The rows are grouped in 3 ways, from coarse to fine. Each group lies inside one group of the grouping before and may be the whole of it. The rows also spread widely along 11 directions, which tell nothing about the answers.
Some rows, each with its group in each grouping after it:
3.791,-0.639,0.831,-0.478,1.264,1.839,-1.605,-1.977,-2.898,2.472,1.693,1.377,0.041,-2.182,-2.530,-0.111,-3.628,-1.220,0.162,-0.607,-0.827,-1.177,1.905,-2.924,0.859,-3.429,-0.382,0.093,2.516,-1.382 => Mipot Dolip liler
3.789,-1.993,-0.101,-1.218,0.133,-1.408,1.262,-1.567,-2.637,0.082,0.250,-0.644,0.204,-1.003,1.007,0.363,0.360,1.261,0.729,1.817,-0.923,0.515,0.132,0.796,1.522,-0.585,1.080,-0.872,0.087,-1.650 => Livu kenez gur
0.731,-0.034,0.812,0.281,-0.228,-1.234,2.028,1.006,-0.914,-0.492,-0.684,1.773,0.970,-0.622,0.648,0.526,-0.207,-0.187,-1.185,-1.070,1.460,-2.760,-0.382,-2.673,1.533,2.293,-0.663,-1.242,0.776,1.174 => Livu kodi Pegim
1.582,-0.022,0.318,0.207,0.524,-0.790,0.498,-1.461,-1.692,1.048,0.225,0.992,1.535,-0.753,-0.177,-1.629,-0.487,0.971,0.775,2.090,0.573,-0.074,-1.075,1.011,0.937,0.247,0.234,0.096,0.725,0.009 => Mipot Dolip kipaz
-0.314,0.995,1.867,3.498,-0.279,-1.162,-2.836,-2.904,-2.113,0.290,1.218,0.953,-2.013,-1.991,-1.487,-3.222,-0.242,-1.657,0.421,1.832,1.850,-0.697,2.127,2.235,1.296,0.022,-1.108,3.821,0.805,3.968 => dazu Beko Maguv
2.630,-0.986,2.198,-0.715,2.212,-0.111,-1.280,-1.818,-3.738,0.567,-1.367,1.659,-1.322,-3.120,0.062,-1.442,-0.709,-0.315,1.997,2.003,-1.468,0.679,2.307,-0.051,2.705,-3.122,0.927,0.956,0.696,-0.324 => Livu nedo Bibez
0.281,0.435,0.495,-0.352,0.888,1.517,-0.459,-0.178,-1.929,0.349,0.689,3.166,1.420,-2.164,-1.080,-0.780,-2.521,-0.550,-0.434,1.515,0.905,-0.672,0.409,-1.573,1.269,1.155,-2.325,0.837,2.056,2.261 => Mipot Sul vur
0.481,1.348,2.923,-1.882,1.643,0.315,1.597,2.135,-0.295,0.800,-2.065,2.736,2.014,-1.855,0.815,-1.392,-0.795,-0.270,-0.219,0.246,-0.084,-1.782,-0.892,-3.208,2.641,0.677,0.952,-1.902,0.997,0.140 => Mipot togek kimuv
1.882,-0.227,0.288,-2.655,0.221,0.718,2.357,1.299,0.659,0.211,0.912,0.978,2.506,-1.935,1.508,-1.464,-1.019,1.170,0.994,1.688,-1.835,-0.367,0.352,-0.790,0.535,2.309,1.059,-1.330,0.359,0.901 => Mipot togek kuzi
2.818,-0.752,-0.760,-0.499,0.358,-1.654,3.503,-1.572,0.711,0.760,0.313,0.991,2.037,0.325,1.367,0.853,-0.405,1.958,1.420,0.181,1.053,-0.506,-1.209,0.774,-0.945,1.068,0.421,-2.211,-0.179,-0.367 => dazu Beko sis
3.852,-1.462,-0.618,-1.414,0.467,-1.827,2.644,-1.381,-0.374,-0.361,0.420,-0.731,-0.079,-1.108,1.702,0.184,0.897,0.133,1.469,0.365,-1.902,-0.408,1.312,1.435,0.152,-0.667,2.463,-1.133,-0.711,-1.658 => dazu tilik Minuf
3.296,-1.977,0.493,-2.604,1.112,-0.653,4.733,1.565,-2.517,-1.055,-0.361,0.675,1.530,-2.036,1.846,-0.778,1.357,-0.681,-1.283,-1.595,-2.069,0.023,-0.050,-2.116,3.287,1.036,1.656,-2.021,0.868,-3.220 => Mipot togek kose
0.837,0.358,1.462,0.705,1.778,-0.513,-1.169,-1.960,-2.347,0.291,-0.651,1.227,-1.387,-1.034,-1.249,0.489,-0.516,-1.789,-0.901,-0.338,1.711,-2.190,-0.277,-1.421,2.303,-2.108,0.687,-0.432,0.949,-1.621 => dazu Beko Nom
2.650,0.609,3.119,-3.420,-0.507,0.155,1.746,0.289,-0.413,0.048,-2.120,0.122,0.701,-1.842,1.398,0.493,-1.954,2.127,0.737,2.786,-1.161,-2.812,-0.104,-2.656,0.032,1.023,1.504,-2.281,-0.210,-0.464 => Mipot bebip sidu
-0.315,-2.364,-2.565,-1.113,-2.739,0.712,-3.574,-0.009,-3.084,0.144,2.866,-2.511,-1.758,-0.328,1.235,0.842,-0.122,0.167,-3.088,1.760,-0.514,-0.936,-0.169,-2.941,1.261,-1.555,0.725,0.030,2.694,-1.940 => Livu kenez pebi
0.408,-0.869,-0.833,-1.636,0.844,-0.741,2.202,0.387,1.074,3.433,-0.126,0.690,3.579,1.125,3.018,-1.476,1.265,4.539,2.627,2.466,-0.838,2.233,-3.302,0.614,-0.025,-0.777,3.272,-3.255,0.425,-1.209 => Livu kodi mazo
-2.159,0.833,-0.414,-0.852,-0.878,-0.836,0.721,1.655,0.247,1.283,0.981,-1.498,3.493,1.106,0.694,-3.133,2.264,1.290,-1.884,3.737,0.080,-0.270,-4.679,1.600,2.538,2.917,3.168,-1.570,1.061,-1.651 => Mipot Dolip kipaz
3.892,0.124,1.525,-1.419,-1.089,-1.356,2.911,-2.098,0.114,0.720,1.640,-2.434,1.950,-0.183,0.018,-0.795,-0.659,2.029,0.908,3.370,-1.187,-0.952,0.236,2.453,-0.735,2.702,1.578,-1.015,-0.930,-0.055 => dazu tilik Minuf
-0.400,-1.910,-0.866,-2.005,1.025,1.416,-0.253,0.166,-2.253,0.346,1.792,0.387,2.035,-2.099,0.737,-2.470,0.455,0.364,-0.725,2.923,-2.386,2.591,-0.101,1.002,3.576,0.677,1.318,0.340,1.936,-0.122 => Livu kodi Pegim
2.849,-1.111,-0.364,-0.048,-0.430,-0.727,3.349,-0.014,-1.141,-0.429,1.673,1.643,2.330,-1.551,1.231,-1.172,-1.274,0.842,0.377,-0.159,0.281,-0.172,0.909,-0.510,0.222,2.916,-2.049,0.462,1.077,2.542 => Mipot togek kimuv
5.052,-1.094,-1.653,0.489,1.288,-1.938,1.712,-1.717,-0.284,0.048,1.508,-0.690,-0.271,-0.780,-0.692,0.369,0.793,-1.803,1.634,-1.014,-1.012,-1.563,0.462,3.205,-0.071,-1.010,2.883,-1.297,-0.767,-2.522 => Mipot Dolip liler
2.924,1.517,2.366,0.706,1.512,-0.692,-0.911,-2.124,-2.192,-0.399,-1.554,2.911,-1.504,-1.529,-1.516,3.000,-3.201,-1.320,-0.363,-0.718,3.524,-4.990,-0.841,-2.807,0.044,-1.179,-2.241,-1.191,-0.023,0.232 => Mipot togek kose
0.715,-0.441,0.684,-2.821,1.210,1.302,0.033,0.088,-1.344,0.929,0.172,1.446,1.573,-2.359,1.360,-1.797,-0.873,1.476,0.605,3.075,-1.506,1.017,-0.740,-0.439,1.522,-0.171,0.989,-0.704,1.037,-0.211 => Mipot togek kose
2.780,-1.043,-0.020,0.583,2.472,-0.449,-0.564,-3.627,-2.174,3.126,0.595,2.208,1.375,-0.577,-0.264,-1.213,-1.596,2.487,3.946,2.577,0.320,2.315,-0.368,2.563,0.190,-3.310,-0.169,0.194,0.701,0.474 => Livu nedo Bibez
1.695,-1.850,-5.891,1.078,3.167,-2.181,3.624,-1.296,0.974,0.314,1.921,3.954,3.252,1.132,1.736,0.666,1.179,0.381,2.447,-2.035,2.545,1.669,-3.767,4.139,-0.408,0.025,-0.491,-2.038,-0.067,-0.336 => Mipot togek kose
1.885,-1.661,-0.364,-1.598,1.395,0.800,0.504,-3.064,-2.036,2.440,0.882,1.561,1.796,-0.123,0.709,0.863,-1.939,2.805,1.339,1.295,0.587,1.440,-1.549,-1.007,0.127,-2.856,0.175,-1.895,1.490,-1.996 => dazu Beko Maguv
0.469,0.013,1.791,-0.167,1.996,0.295,-0.048,-1.777,-2.131,3.498,-0.409,1.708,1.811,-0.149,-0.179,-1.859,-0.354,1.459,0.825,0.952,0.739,1.431,-1.899,-0.846,2.195,-3.113,1.492,-1.210,1.767,-1.909 => dazu Beko Maguv
2.474,0.133,-1.882,1.404,0.847,-2.430,1.417,-1.267,0.819,2.524,0.978,0.531,1.866,2.176,-0.172,0.533,0.569,0.605,1.651,-0.901,2.169,-0.941,-2.774,1.623,-0.111,-0.872,1.431,-2.269,0.113,-1.033 => Livu kenez pebi
3.421,-0.804,0.661,-0.191,-0.025,-0.890,2.053,0.349,-2.190,-0.410,1.581,-1.724,0.255,-0.996,-0.500,-1.038,0.923,-1.858,-1.898,-1.101,-1.037,-1.447,-0.008,-0.902,2.506,0.608,2.354,-0.863,0.604,-2.952 => Mipot togek kuzi
0.627,-0.014,0.482,-3.524,1.614,-0.539,5.019,1.695,1.094,0.611,-0.818,0.662,4.434,-0.040,1.836,-1.328,1.615,0.980,-0.362,1.256,-1.583,0.427,-2.221,0.285,2.948,2.446,3.080,-3.307,0.188,-2.348 => dazu tilik Minuf
0.819,-0.936,-1.603,-1.414,-0.142,1.021,-0.984,1.155,-0.077,-1.048,1.735,0.797,-0.548,-3.259,0.303,-1.074,-0.867,-2.217,-0.193,0.856,-2.226,-1.568,3.095,-0.441,1.019,0.964,0.503,0.962,1.237,1.356 => Mipot Dolip liler

New rows, each followed by its group in each grouping:
1.569,-2.553,-2.895,-0.673,1.767,-1.545,0.529,-1.680,-2.322,2.019,0.631,0.344,1.536,1.231,1.786,0.163,1.901,2.219,1.083,1.447,0.269,2.880,-3.710,2.003,1.930,-3.371,2.354,-2.220,0.910,-4.111 => Livu kenez gur
1.856,-0.205,1.378,0.119,-1.051,-1.080,0.750,-0.158,-2.509,-0.521,0.647,-0.582,-0.338,-1.435,0.483,-1.371,0.231,-0.346,-1.582,0.631,0.190,-1.660,-0.181,-1.166,1.414,1.143,0.330,0.178,0.822,-0.297 => Mipot togek kose
0.082,0.366,2.219,-1.669,0.394,1.601,-1.234,0.415,-2.414,1.062,-0.204,0.566,0.429,-2.023,-0.487,-1.813,-1.585,-0.354,-1.459,1.894,-0.725,-1.030,-0.287,-3.025,2.871,-0.961,1.092,-0.146,2.202,-1.168 => Mipot bebip sidu
0.989,0.587,2.087,0.796,0.979,-1.806,1.745,-0.859,-2.505,0.632,-1.298,1.645,1.888,-0.110,0.022,-0.971,-0.152,1.103,0.126,1.726,2.044,-0.631,-1.891,0.209,2.459,1.227,-0.472,-0.422,0.513,0.264 => Livu nedo Bibez
2.713,-1.021,0.037,1.089,-0.036,-2.439,0.717,-1.410,-2.187,-0.583,0.855,-1.709,-0.595,-0.346,-0.071,-0.553,1.437,-0.806,-0.009,1.260,-0.199,-1.060,-0.073,2.399,1.865,0.272,1.979,0.043,-0.286,-1.467 => Livu nedo Bibez
2.497,-1.546,0.366,-1.253,-0.256,-1.402,1.318,0.735,-1.862,0.136,-0.619,-0.210,-0.405,-1.232,1.922,-0.667,1.339,0.160,0.133,0.144,-1.786,-0.200,1.160,-1.442,2.327,-0.792,2.030,-1.054,0.719,-1.617 => Livu kenez gur
-2.251,1.242,0.847,0.956,0.219,-0.990,-0.097,-1.013,-0.162,2.803,-1.344,3.325,1.795,1.144,1.667,-0.559,-0.773,3.360,1.030,1.608,3.891,-0.393,-3.646,-1.728,-0.357,-0.819,-0.726,-1.290,1.359,1.592 => dazu Beko Maguv
0.902,-0.462,-0.393,-2.690,0.090,-0.835,3.608,0.697,0.765,0.023,-0.599,1.269,2.257,-0.679,2.927,-0.216,0.177,1.816,0.761,1.295,-0.880,-0.346,-0.297,-0.803,0.446,1.683,1.111,-1.977,0.086,0.159 => dazu tilik Minuf
1.814,0.356,-0.464,-0.458,-0.326,-0.824,1.224,0.778,1.940,1.253,1.457,-0.201,1.525,-0.343,0.997,-1.517,-0.186,0.516,1.492,0.900,-0.757,-1.418,-0.338,0.696,-0.718,1.092,2.032,-1.379,-0.044,0.844 => Mipot togek kimuv
0.365,-1.687,-1.898,-1.971,1.549,-0.155,1.058,-1.121,-1.011,0.636,-1.087,3.057,0.715,0.367,2.617,3.658,-0.960,1.819,0.303,-0.905,2.022,-0.967,-2.802,-3.417,0.128,-3.025,0.271,-3.814,1.011,-2.999 => dazu Beko Maguv
-0.084,-1.397,-2.834,-0.942,-0.661,0.079,-0.001,-0.111,-1.192,0.692,2.761,-1.695,2.363,1.086,0.048,-0.146,0.712,0.409,-2.361,1.951,0.194,-0.355,-3.907,0.556,1.567,0.706,2.016,-1.951,1.655,-3.664 => Mipot Dolip kipaz
4.158,-0.085,1.943,-1.600,2.602,1.784,0.232,-2.968,-3.163,-0.041,0.754,1.926,1.613,-2.578,-3.018,0.971,-3.622,-0.838,0.378,2.582,0.024,-0.748,0.422,0.864,1.694,0.480,-1.587,0.032,0.699,-0.228 => Mipot Sul vur
-1.408,0.069,0.971,-1.954,-0.781,0.888,-0.988,0.961,-1.402,1.012,-0.309,0.934,1.489,-1.957,1.578,-3.025,-0.462,1.969,-0.130,4.280,-1.021,0.300,-0.575,-1.320,1.635,0.933,0.658,0.422,1.749,1.263 => Mipot Dolip kipaz
0.948,-0.871,-0.279,0.422,-0.259,0.297,1.330,-1.375,-2.196,2.911,1.868,2.050,2.616,-0.242,0.306,-2.067,-2.012,2.010,-0.007,0.115,0.910,1.551,0.196,-2.431,0.484,-0.668,-2.127,0.842,3.023,1.349 => dazu tilik Minuf
0.724,-0.108,0.552,0.915,1.896,-0.100,-1.725,-1.796,-3.625,0.848,-1.391,4.231,-0.440,-2.229,-0.287,-0.894,-1.477,-0.245,0.727,0.449,1.838,-0.218,-0.077,-1.569,1.799,-2.871,-1.833,1.373,1.808,0.931 => Mipot Dolip kipaz
2.532,-0.245,-0.200,-0.034,-0.500,-1.298,0.478,-1.918,0.308,1.352,1.408,-0.967,-0.010,-0.591,0.867,-1.431,0.023,1.071,1.956,1.992,-1.045,-0.240,1.205,1.894,-1.019,-0.685,2.025,0.017,-0.272,0.439 => dazu tilik Minuf
1.366,0.228,-1.634,-0.304,-0.012,-1.562,2.503,-1.107,3.048,0.621,1.435,0.347,2.212,1.165,0.786,0.963,-0.025,1.196,1.714,0.882,1.247,-1.786,-1.743,2.472,-1.507,2.273,1.405,-2.820,-0.879,0.584 => dazu Beko Maguv
-0.212,-1.043,-1.722,-2.066,2.267,0.858,0.415,1.330,-0.094,0.735,-0.624,4.175,1.131,-2.463,3.135,-1.688,-0.146,0.830,2.350,0.505,-1.235,1.684,-0.032,-1.313,1.226,-1.737,1.012,-0.670,1.124,0.861 => Mipot togek kuzi
3.049,-1.113,-0.074,0.351,1.840,-0.511,1.384,-1.758,-2.694,0.344,1.494,1.655,1.132,-2.025,-0.314,-1.993,-0.251,-0.570,0.744,0.268,-0.143,1.374,0.261,1.745,1.766,-0.185,-0.568,1.028,0.887,0.255 => Mipot togek kose
1.253,-0.591,0.716,-0.612,1.478,-0.944,-0.153,-2.457,-3.885,2.052,-1.699,2.216,1.162,0.315,0.957,1.201,-0.848,3.012,0.498,2.146,2.615,0.601,-3.634,-1.359,1.721,-2.578,-0.751,-1.453,1.310,-1.602 => Livu kenez pebi
-0.237,-0.401,-0.509,-1.525,1.142,1.316,-3.322,-1.988,-2.001,2.057,0.402,2.178,0.763,-1.108,0.267,0.128,-2.450,2.101,1.271,4.061,0.831,0.888,-1.097,-0.207,0.888,-2.100,-1.048,0.060,1.743,1.260 => Livu kenez pebi
3.325,0.992,0.011,3.888,1.001,-3.124,-0.744,-2.464,1.016,2.297,0.462,0.284,-1.377,1.077,-1.166,0.155,0.346,-0.859,3.071,-1.422,2.058,-2.681,-0.285,2.347,-1.425,-2.544,2.128,-0.844,-1.256,0.398 => Livu kodi mazo
1.938,-1.776,0.687,-1.973,-0.732,-0.574,3.600,0.276,-2.973,1.228,0.606,0.158,3.710,-0.598,1.843,-2.279,0.339,3.211,-0.455,1.994,-0.872,2.543,-0.856,-1.005,2.725,2.441,-0.394,-0.472,2.002,0.079 => Livu kenez pebi
0.363,0.139,-0.289,-0.850,1.996,-0.242,-0.013,-0.990,-1.530,1.414,-0.644,1.298,1.716,0.339,0.351,0.214,0.485,1.324,0.401,2.652,0.996,0.196,-4.358,1.208,1.250,-1.502,1.975,-2.167,0.615,-2.735 => Mipot Sul vur
1.140,-1.926,-0.652,-0.218,0.020,-0.787,2.351,-3.257,-5.307,1.976,0.686,1.504,2.870,1.351,1.425,1.161,-1.463,4.550,-1.699,1.325,3.366,1.922,-4.279,-2.539,0.819,-1.445,-2.838,-0.887,2.648,-2.239 => dazu tilik Minuf
0.950,-0.066,-0.915,-0.923,0.097,-0.456,0.869,-0.675,0.394,1.959,1.059,0.291,2.670,0.620,1.811,-0.834,-0.512,3.251,1.332,3.070,0.604,0.224,-3.440,1.143,-0.941,0.325,1.056,-1.946,0.420,0.038 => Mipot togek kimuv
1.650,0.266,2.330,-1.521,-0.924,-0.221,1.168,0.628,-0.866,2.080,-1.129,1.086,1.256,-1.947,1.934,-2.438,-1.158,2.995,1.671,2.389,-1.399,-0.500,0.715,-2.379,-0.373,0.093,0.906,-0.372,1.133,1.309 => Mipot Dolip liler
3.660,0.591,1.036,0.238,-0.834,-3.336,2.651,0.586,1.565,-0.009,-0.429,-1.638,-0.110,-0.343,0.916,-1.439,2.339,-0.748,1.794,0.104,-1.231,-2.326,1.393,2.241,0.638,2.068,3.584,-1.034,-1.502,0.377 => Livu kenez pebi
1.988,-0.864,1.296,0.041,-2.115,-0.753,0.603,-0.662,-4.003,0.958,0.528,-1.348,0.538,-0.386,0.239,-1.022,-0.609,1.531,-2.209,1.281,0.454,-1.206,-1.028,-3.144,1.200,0.160,-0.017,-0.179,2.103,-1.964 => Mipot Dolip kipaz
0.082,0.863,0.571,-0.985,1.965,0.657,1.208,0.109,0.481,2.379,0.671,2.165,3.165,-0.650,-0.641,-2.302,-0.826,-0.319,0.514,0.704,-0.174,0.476,-0.466,-0.299,2.100,0.046,0.845,-0.713,1.464,0.332 => dazu tilik Minuf
0.096,0.155,2.217,-1.474,0.995,1.148,0.582,-0.479,-1.579,1.964,-0.179,1.857,2.036,-0.987,-0.212,-0.983,-1.666,0.868,-0.599,1.013,0.481,-0.147,-0.565,-2.708,2.298,-0.272,0.001,-1.124,2.062,-0.487 => dazu Beko Maguv
3.231,-0.599,1.094,0.415,2.062,-1.225,3.433,-2.413,-2.525,-1.522,0.920,1.235,1.674,-1.660,-1.806,-0.556,-0.027,-1.980,-0.913,0.073,0.893,0.025,0.370,2.911,3.359,2.987,-1.043,0.613,0.280,0.043 => dazu Beko sis
4.244,-2.432,0.196,0.111,-0.593,-0.795,3.109,-2.208,-2.814,1.485,1.764,-0.407,1.184,-0.916,0.704,-1.709,-0.272,1.524,0.353,-0.651,-1.212,1.881,1.604,-0.817,0.675,-0.605,0.092,0.274,1.788,-1.156 => dazu Beko sis
0.371,0.344,1.802,-2.313,-1.909,-1.103,2.245,1.570,-0.232,0.329,-1.307,0.303,2.134,-0.753,2.767,-1.372,0.010,3.276,0.127,3.333,-0.232,-0.804,-0.666,-1.621,0.893,3.639,0.179,-1.065,0.558,2.249 => Livu kenez pebi
-2.498,-0.146,-1.228,-1.619,-0.086,-0.132,-1.189,2.406,0.851,0.852,-1.152,2.655,0.573,-1.084,3.213,-1.591,0.825,1.295,1.001,2.237,-0.399,0.190,-0.389,-1.790,1.680,-0.225,1.119,-0.785,1.359,1.943 => Livu kenez gur
1.471,-0.924,0.376,-0.245,1.970,0.249,-0.324,-1.016,-2.241,1.147,-0.206,2.202,0.376,-1.657,0.038,-0.463,-0.730,-0.160,0.725,-0.029,-0.261,0.202,0.284,-1.157,2.240,-1.966,0.443,-0.439,1.308,-0.199 => Livu kodi Pegim
1.616,-0.390,0.114,0.917,0.115,0.213,-2.227,-3.729,-3.496,0.973,1.921,0.275,-0.808,-0.517,-1.745,1.235,-2.636,-0.303,-1.458,1.292,2.070,-1.400,-0.318,-1.125,0.566,-2.096,-1.742,0.816,1.660,-0.586 => dazu tilik Minuf
5.101,-1.438,-0.620,-1.068,-1.030,0.178,1.254,-1.498,-0.232,2.459,2.740,-0.697,1.698,-0.486,-0.429,0.030,-2.692,1.592,1.895,0.262,-1.337,-0.385,2.254,-0.997,-1.141,0.110,-0.328,-0.758,1.160,0.728 => Livu kenez pebi
3.071,0.881,1.936,-0.964,1.233,-1.241,1.749,0.966,0.832,2.302,-1.857,1.608,0.804,-0.664,0.521,-0.807,-0.068,-0.176,2.251,-1.301,-0.626,-1.826,1.020,-2.119,1.178,-1.138,2.322,-2.127,0.125,-0.218 => Livu kenez pebi
3.666,-0.033,0.207,1.654,-0.063,-0.728,-0.157,-0.966,-0.547,0.185,2.152,0.625,-1.208,-2.283,-1.248,-1.599,-1.244,-2.545,0.876,-1.504,-0.229,-2.085,3.152,0.092,-0.114,0.086,-0.346,1.394,0.605,2.099 => Mipot togek kose
5.893,-0.352,-0.056,-2.665,-0.713,1.067,2.703,-0.188,2.511,-0.703,3.026,-1.440,1.309,-2.393,-1.371,0.404,-3.305,-1.532,1.715,0.400,-3.269,-3.158,4.294,0.698,-1.317,3.538,1.119,-1.104,-0.611,1.316 => Mipot bebip sidu
0.141,0.331,3.167,-1.348,-0.108,-1.223,1.259,0.087,-2.768,-0.712,-3.158,2.064,-0.787,-2.321,2.609,-0.976,0.100,1.349,-0.400,1.794,0.352,-1.175,0.691,-3.207,1.856,0.133,-0.147,0.338,0.622,0.967 => dazu tilik Minuf
0.277,-2.090,-1.720,-1.293,2.140,-0.283,1.087,-0.412,-3.229,0.314,0.495,1.709,1.669,-1.023,2.005,-1.328,1.559,0.870,-0.516,1.247,-0.071,2.664,-3.189,0.868,3.058,-1.422,1.070,-0.928,1.487,-2.723 => Mipot togek kose
1.091,-0.749,-1.116,0.028,-0.837,-0.319,1.277,0.073,-1.312,0.457,2.521,0.138,1.855,-0.620,0.828,-1.533,-0.445,1.078,-0.783,0.993,0.413,0.094,-1.183,-0.539,0.578,1.776,-0.303,0.014,1.245,0.501 => Mipot togek kuzi
0.565,0.920,0.537,-1.328,1.810,-0.743,0.365,-1.363,-0.351,1.141,-0.926,1.743,2.055,0.229,0.897,0.600,-0.623,2.464,1.026,3.279,2.113,-0.903,-4.815,1.232,0.137,-0.066,0.827,-2.617,-0.442,-0.902 => Mipot togek kose
0.881,-0.969,-1.465,-2.331,-2.275,-2.415,3.260,2.888,1.966,-1.475,-0.263,-1.182,0.701,-0.535,4.429,-0.746,2.737,1.568,0.721,1.546,-1.849,-1.319,0.520,0.246,0.220,3.895,2.772,-1.710,-0.731,1.030 => Livu kenez pebi
0.115,0.167,0.090,0.124,0.374,-0.481,-0.504,-0.684,-1.949,0.949,-0.550,1.949,0.947,-0.555,0.383,-0.530,-0.736,0.917,-0.191,1.507,1.689,-1.118,-2.076,-1.178,1.070,-0.528,-0.334,-0.446,1.312,-0.195 => Mipot Dolip kipaz
0.077,-0.122,-0.615,-1.804,0.677,-0.404,0.055,1.782,0.019,-0.959,-1.151,1.947,-1.034,-1.762,2.200,0.707,0.332,-1.224,-0.481,-0.625,-0.106,-2.733,-0.457,-2.852,0.999,-0.641,1.556,-2.000,0.356,-0.911 => Mipot togek kose
3.008,-1.027,-1.159,-0.303,2.832,0.525,0.669,-3.641,-1.314,1.687,0.550,3.430,1.263,-0.177,-0.751,2.696,-3.240,0.786,1.635,-1.180,2.527,-0.550,-0.838,-1.378,-0.418,-2.811,-1.733,-1.917,1.216,-1.081 => dazu Beko Nom
2.221,0.150,-1.089,-0.546,0.787,0.588,-0.025,-1.068,0.833,2.506,1.863,1.425,2.130,-0.835,-0.631,-0.848,-2.311,0.933,2.063,1.233,-0.370,-0.603,-0.032,0.589,-0.998,-0.521,0.491,-0.823,1.063,0.812 => Mipot Dolip liler
-0.300,-0.827,-3.292,1.723,-1.387,-0.948,1.066,0.810,-0.620,-0.761,2.297,1.312,0.736,0.446,0.518,0.332,-0.384,-1.341,-2.150,-2.318,2.788,-2.173,-1.070,-2.015,0.453,1.536,-1.531,0.053,2.162,0.803 => Mipot bebip sidu
1.953,-2.028,-0.095,-0.124,0.160,2.377,-3.066,-2.327,-4.488,2.361,3.778,-0.196,0.331,-2.353,-0.988,-2.564,-2.611,0.451,-0.555,2.321,-1.449,2.369,1.164,-1.235,1.504,-2.995,-0.938,2.179,3.434,-0.222 => Mipot togek kimuv
-0.832,-1.086,-1.412,-4.294,-0.571,-0.072,0.132,0.638,-0.037,-0.527,0.902,-2.339,2.269,-0.319,2.519,-0.570,1.703,2.533,-0.557,6.668,-1.955,0.866,-3.253,3.276,2.138,2.856,3.386,-2.172,-0.206,-1.569 => Livu kenez pebi
